The groups are shells around one centre, one inside the other: the same stretched ball of 6 dimensions in 10 sizes.
(in the rows, 128 means zero)
Some rows, each with its group after it:
[121 114  74 100  33 134 120  92 157 146  89  88 149  59  92  80 171 102
 131 113 153  58 134]
q969
[107 148 106 132 183 126 128 126  83  79 118 102  79 134 159 165 145 119
 154 157 133 174  94]
q969
[127 143 104 143 177 116 133 133  75 119 130 107  80 124 141 130 133 129
 123 149 112 167 101]
q815
[136 168  94 127 190 138 121 122  67  76 147 100  86  85 170 155 139 109
 140 158 127 167 110]
q701
[116 169 119 137 203  98 129 125  68  81 144 102  85 136 172 177 137 108
 143 157 125 183 100]
q141
[138 139  94 127 106 104 131 109 106 135 127  86 116  75 127  96 144 108
 120 136 121 114 128]
q147
[146 151  79 127 136 116 126  84  74  63 121  69  96  31 175 133 149  90
 155 156 144 122 121]
q147
[147 142  79 118  98 125 130  96 104 101 125  67 110  32 150  96 149  99
 142 150 128 109 136]
q785
[132 160  90 109 127 130 119 105 106  93 137  89 119  66 151 135 153  94
 142 143 139 123 128]
q815
[142 170 100 120 166 140 133 141  93 108 171  88  91  84 161 115 132 119
 129 167  94 174 132]
q969
[120 146 105 116 128 127 121 140 122 163 139 123 125 134 101 112 145 124
 102 122 117 133 120]
q555
[107 175 117 117 192 122 116 135  92  99 151 122 108 148 150 181 146 108
 133 142 133 172 105]
q815
[130 120  79 116  81 145 132 116 131 132 108  81 109  69 118  78 152 123
 135 142 122 109 129]
q42
[ 87 100  92  97  47 162 130 139 188 170  86 103 129 141  73  76 167 141
 135 124 128 104 121]
q328
[110 178 114 102 143  99 105 107 113 111 146 118 150 121 135 179 160  79
 125 118 157 120 120]
q147
[150 170  92 128 162 108 122  99  66  83 149  86 105  52 170 143 141  89
 133 149 132 137 123]
q785
[119 158 111 136 205 130 128 147  74 107 145 117  77 145 150 153 133 131
 128 155 111 190  98]
q555
[144 139  89 153 183 118 130 118  50 106 120 105  72  91 147 126 131 127
 122 148 121 155  96]
q147
[133 159 100 115 134 131 133 132 112 115 155  82 104  86 151 110 140 113
 134 159 103 153 135]
q42
[109 163 103 107 133 111 119  98 112  73 126  85 121  95 162 167 160  84
 160 146 154 130 120]
q147
[119 143  94 135 183 137 120 122  72  90 114 116  82 118 145 156 145 122
 139 144 139 158  90]
q328
[106 148 118 126 139  92 127 122 111 133 126 108 118 145 125 143 148 110
 125 130 130 140 110]
q815
[ 99 155 114  96  99 128 141 132 158 100 144  60 113 112 158 120 154 108
 168 170 108 156 142]
q328
[110 167 115 101 133 126 117 139 134 145 157 117 137 138 118 137 150 109
 115 128 122 141 128]
q555
[ 99 158 115 115 172 135 114 148 112 136 139 139 116 172 114 161 148 124
 116 127 130 161 102]
q555
[115 122  81 100  50 136 130  98 155 114  98  66 128  61 124  90 167 103
 156 140 141  89 136]
q785
[ 98 178 120  99 167 131 107 142 122 126 157 135 135 162 125 175 153 105
 121 126 136 156 114]
q184
[141 137  91 135 131 118 137 119  91 121 129  83  91  76 141  96 137 121
 128 152 109 140 122]
q555
[139 146 100 143 174 116 128 134  70 136 139 116  90 113 129 119 130 128
 105 139 110 156 106]
q184
[100 163 123 111 166 136 128 162 125 133 158 116 106 170 132 143 141 129
 127 150 103 184 117]
q42
[ 83 112 114 100  47 130 145 148 197 175 109  83 127 158  89  72 159 138
 138 139 103 127 134]
q969
[120 148  99 125 143 120 135 113  98  78 124  73  88  91 168 136 147 108
 161 165 126 154 116]
q42
[101 102  81 107  46 134 122 101 159 145  70  98 136 101  86  94 172 116
 138 113 157  72 116]
q147
[121 130  91 114  90 137 142 122 136 112 120  63  99  78 141  87 149 121
 154 162 110 135 133]
q815
[130 171 117 144 201  81 125 117  55 101 149 110  96 123 160 169 133 102
 121 143 126 167 102]
q969
[100 126 108 134 148 123 134 136 108 126 105 109  88 157 122 131 146 136
 136 142 123 158  95]
q141
[ 98 131 120 117 116 130 139 167 152 183 136 112 110 178  94  90 141 149
 111 138  88 162 121]
q969
[128 142  96 140 184 134 125 133  70 113 125 118  80 121 137 137 136 131
 123 144 122 164  95]
q141
[111 124 104 115  89 128 133 145 150 186 124 111 126 139  83  79 147 136
 104 123 106 123 125]
q184
[ 75 169 137  99 149 100 102 142 142 165 141 159 163 216  87 187 162 103
 102  95 152 135 104]
q328
[ 79 120 116 115  99 120 136 140 158 150 100 103 114 177 101 118 157 134
 140 134 123 141 109]
q701
[122 151 104 123 139 101 111 116  99 151 128 133 136 126 103 141 150 105
  99 106 145 113 109]
q701
[ 96 164 130 115 171 130 136 167 127 130 161 107  97 180 140 141 137 133
 133 160  92 199 118]
q141
[110 156  98 112 133 108 113  89 102  76 112  96 125  93 151 172 164  83
 154 132 168 115 110]
q328
[114 175 121 135 212  95 115 127  64 103 148 130 103 154 150 190 139 105
 120 135 137 172  94]
q701
[ 71 130 117  88  79 151 132 156 194 154 118 102 130 178  97 112 164 134
 145 138 116 142 126]
q184
[150 182 109 146 223  99 127 125  36  86 170 103  79  95 180 160 123 106
 121 160 110 186 109]
q328
[ 99 151 118 123 173 137 138 154 111 104 139  98  79 159 152 143 139 135
 149 167 103 196 107]
q141
[120 144 108 132 143 108 140 125 101 108 130  81  90 112 152 122 140 117
 142 158 111 159 117]
q815
[117 144  92 119 151 148 119 126 102 106 120 111 100 112 133 139 150 120
 136 141 136 144 106]
q701
[140 143  90 121 107 114 126 109 108 134 130  91 121  71 125 100 147 106
 118 132 125 110 130]
q141
[110 177 132 129 201 101 128 152  90 123 168 118 100 170 148 165 133 118
 119 149 105 194 109]
q785
[ 92 130 106  92  50 112 116 114 177 173 107 112 169 135  76 111 171 102
 117 100 150  78 130]
q701
[ 80 160 124  95 121 115 118 131 154 126 133 112 141 167 121 163 163 102
 141 129 141 139 119]
q42
[106 155 123 125 160 117 142 151 115 118 149  89  88 151 151 130 136 129
 141 166  95 189 118]
q555
[127 149  85 115 148 153 118 120  98  95 127 102 101  84 144 135 150 114
 140 146 136 140 114]
q184
[ 88 155 127 124 179 116 123 151 111 132 134 131 105 196 122 166 145 128
 125 135 123 177  96]
q42
[ 99 153 124 127 155  95 135 128 109 107 131  94 101 153 148 154 145 112
 145 151 122 167 109]
q785
[110 180 120 123 210 114 108 138  77 116 156 144 115 163 137 191 142 107
 111 126 137 170  98]
q785
[129 184 103 110 175 122 109 113  84  85 158 109 121  91 161 174 148  87
 133 140 143 146 119]
q184

New rows, each followed by its group:
[ 78 139 122  93  72 104 118 129 180 176 117 120 165 175  79 129 169 107
 118 103 142 103 125]
q701
[117 167 101 101 143 140 108 129 117 127 148 123 135 116 122 148 154 104
 118 125 138 132 122]
q184
[116 148  94  98  81 130 136 106 146  86 128  52 117  63 161 111 159  96
 171 164 126 124 144]
q328
[ 83 159 132 116 171 114 119 154 123 145 140 140 120 207 111 170 148 125
 117 125 126 170  99]
q42
[113 149 112 120 125  90 113 116 113 162 127 131 145 141  96 140 153 103
  98 102 144 109 112]
q184
[ 70 151 121  95 120 116 106 126 153 137 112 137 154 187  98 178 172 102
 131 105 165 120 104]
q147
[104 175 123 114 179 111 112 139 103 131 154 136 128 166 126 175 147 107
 112 124 133 159 108]
q815
[ 93 154 128 127 157  87 129 126 109 114 126 107 110 168 139 166 149 109
 139 139 132 160 103]
q147
[116 162 113 120 144  85 112 108  99 132 134 123 140 129 121 161 153  91
 111 112 149 118 112]
q785
[147 129  76 137 130 133 140 105  81  85 112  64  73  42 162  96 140 119
 152 167 118 138 118]
q184
[123 170 100  99 129 139 124 123 125  95 156  82 118  84 157 133 151  99
 147 156 122 145 137]
q141
[ 90 153 124  97 101 114 122 141 164 162 140 114 148 166 100 129 157 112
 119 122 124 131 129]
q815
[115 142 105 111 108 119 119 130 134 167 131 120 138 130  95 112 151 116
 104 115 126 116 123]
q815
[104 123 111 125 105 117 143 143 140 155 117  92 103 147 110  93 145 137
 129 145 102 147 118]
q701
[ 98 156 116 119 185 149 130 161 110 110 144 115  85 168 143 152 140 137
 140 159 108 197 103]
q969
[100 155 130 125 152  97 136 147 120 140 147 103 107 171 131 136 139 123
 125 146 103 173 116]
q184
[115 151 107 117 148 151 147 154 123  97 150  70  73 116 165 110 136 135
 159 185  85 194 128]
q147
[119 124  80 106  83 156 130 115 140 110 105  77 108  73 129  94 159 118
 153 148 130 115 127]
q141
[106 137  96 115 119 131 129 112 121  91 108  84 103 103 145 135 157 110
 160 150 139 135 113]
q555
[125 142 103 138 146  97 140 110  86  92 121  74  85  95 162 128 141 111
 149 160 121 152 112]
q147
[110 131 107 136 136  98 129 118 101 134 106 110 106 137 118 131 148 119
 124 129 134 133 101]
q555
[116 142  97 119 152 151 115 146 109 151 129 136 111 141 101 126 146 133
 107 123 125 143 105]
q328
[ 97 105  98 110  45 119 136 119 171 163  89  87 132 123  88  79 163 124
 134 125 129  95 126]
q141
[141 136  84 124 113 129 131 113 103 122 125  84 104  63 134  93 144 115
 128 145 119 122 126]
q815
[ 89 168 119 104 166 126 109 133 119 111 137 132 128 168 129 186 158 105
 133 126 149 153 103]
q785
[ 99 166 115  93 123 127 109 135 146 147 147 127 152 150 107 151 160 103
 116 116 139 128 125]
q701
[103 173 121 119 178  99 117 120  94  97 143 115 117 147 150 186 149  96
 136 136 143 158 105]
q42
[142 155  82 132 176 138 124 107  62  64 128  88  78  60 175 145 141 107
 150 161 134 154 108]
q184
[127 169 113 147 237 116 122 140  44  96 151 127  73 144 160 175 128 124
 121 151 118 197  89]
q147
[ 95 139  98 105 128 148 113 129 132 124 109 125 123 143 109 148 162 118
 135 123 150 129 104]
q147
[122 137  93 111 109 153 135 138 134 127 133  84 101  96 130  91 146 130
 139 156 104 145 130]
q815
[105 149 103 100  95 107 105 105 138 150 117 126 164 124  93 144 167  91
 113  97 164  85 119]
q701
[ 77 143 120 107 128 113 107 132 141 157 111 147 147 193  85 165 165 113
 114  99 157 121  98]
q555
[ 95 124 113 132 146 121 123 148 116 171 107 143 108 189  83 128 147 143
 104 115 126 146  90]
q147
[ 83 143 124 106 130 135 121 164 154 177 133 139 130 203  84 130 152 137
 108 119 116 153 111]
q701
[ 88 156 120  95 118 139 134 149 161 119 145  88 117 152 137 131 154 119
 153 157 110 165 130]
q701
[102 128 103 122 107 103 126 109 123 129  97 103 120 129 114 130 158 111
 135 125 146 114 107]
q815
[113 105  83 122  80 137 136 115 134 128  84  82 100  94 114  86 156 130
 146 141 130 112 114]
q785
[127 127  92 131 136 142 131 141 105 151 122 112  95 118 108  95 139 140
 112 137 109 144 111]
q785
[ 93 142 125 126 151 103 118 147 120 178 125 149 128 200  83 144 147 129
  94 106 129 143  97]
q785
[104 120  93 118 109 136 119 124 127 147  95 123 120 135  92 119 158 127
 121 116 144 113 102]
q42
[110 174 119 125 179  83 113 108  81  99 139 120 123 137 148 190 150  88
 128 127 152 144 103]
q184
[121 173 104 104 158 145 119 139 112 111 162 106 115 112 146 143 145 111
 131 148 118 160 126]
q785
[121 127  95 111  96 158 141 152 148 154 134  86 101 109 113  67 143 143
 128 154  89 147 134]
q969
[ 90 136 123 130 167 124 123 162 116 170 123 148 106 209  90 141 142 145
 103 120 117 167  91]
q969
[ 84 120 118 111  81 116 137 143 169 171 109 102 126 172  89 100 156 133
 128 128 115 131 120]
q555
[ 84 160 120 104 160 131 105 144 128 144 133 152 138 191 100 177 158 115
 113 110 148 145 100]
q147
[116 137  95 110 120 160 131 147 135 136 132  99 103 117 120  99 147 135
 132 149 107 150 124]
q701
[110 182 123 100 145 111 117 136 128 133 170 113 141 139 133 154 149  97
 119 133 121 150 132]
q969
[ 81 145 119  91  90 117 111 133 171 171 123 132 164 175  80 140 168 108
 114 101 146 108 121]
q815
[ 79 100  96  83   4 150 131 131 220 182  85  91 154 135  64  65 177 128
 138 117 132  80 137]
q328
[137 178 101 131 212 123 111 122  52  90 154 125  98 104 158 174 138 104
 119 140 136 164 102]
q184
[131 161 104 145 215 120 131 129  50  77 141 101  64 113 175 160 130 121
 140 165 116 191  96]
q141
[ 95 170 133 127 203 106 124 149  94 115 150 126 100 189 144 183 140 119
 128 143 121 192  97]
q701
[119 181 116 127 207 111 125 126  71  69 157  98  89 122 183 182 138 101
 148 163 125 187 108]
q701
[104 177 119 125 206  99 106 117  72  92 138 137 117 156 147 210 150  95
 127 125 158 158  90]
q969
[ 90 122 104  94  58 147 140 140 186 144 113  76 122 130 109  84 161 129
 152 148 111 129 136]
q701
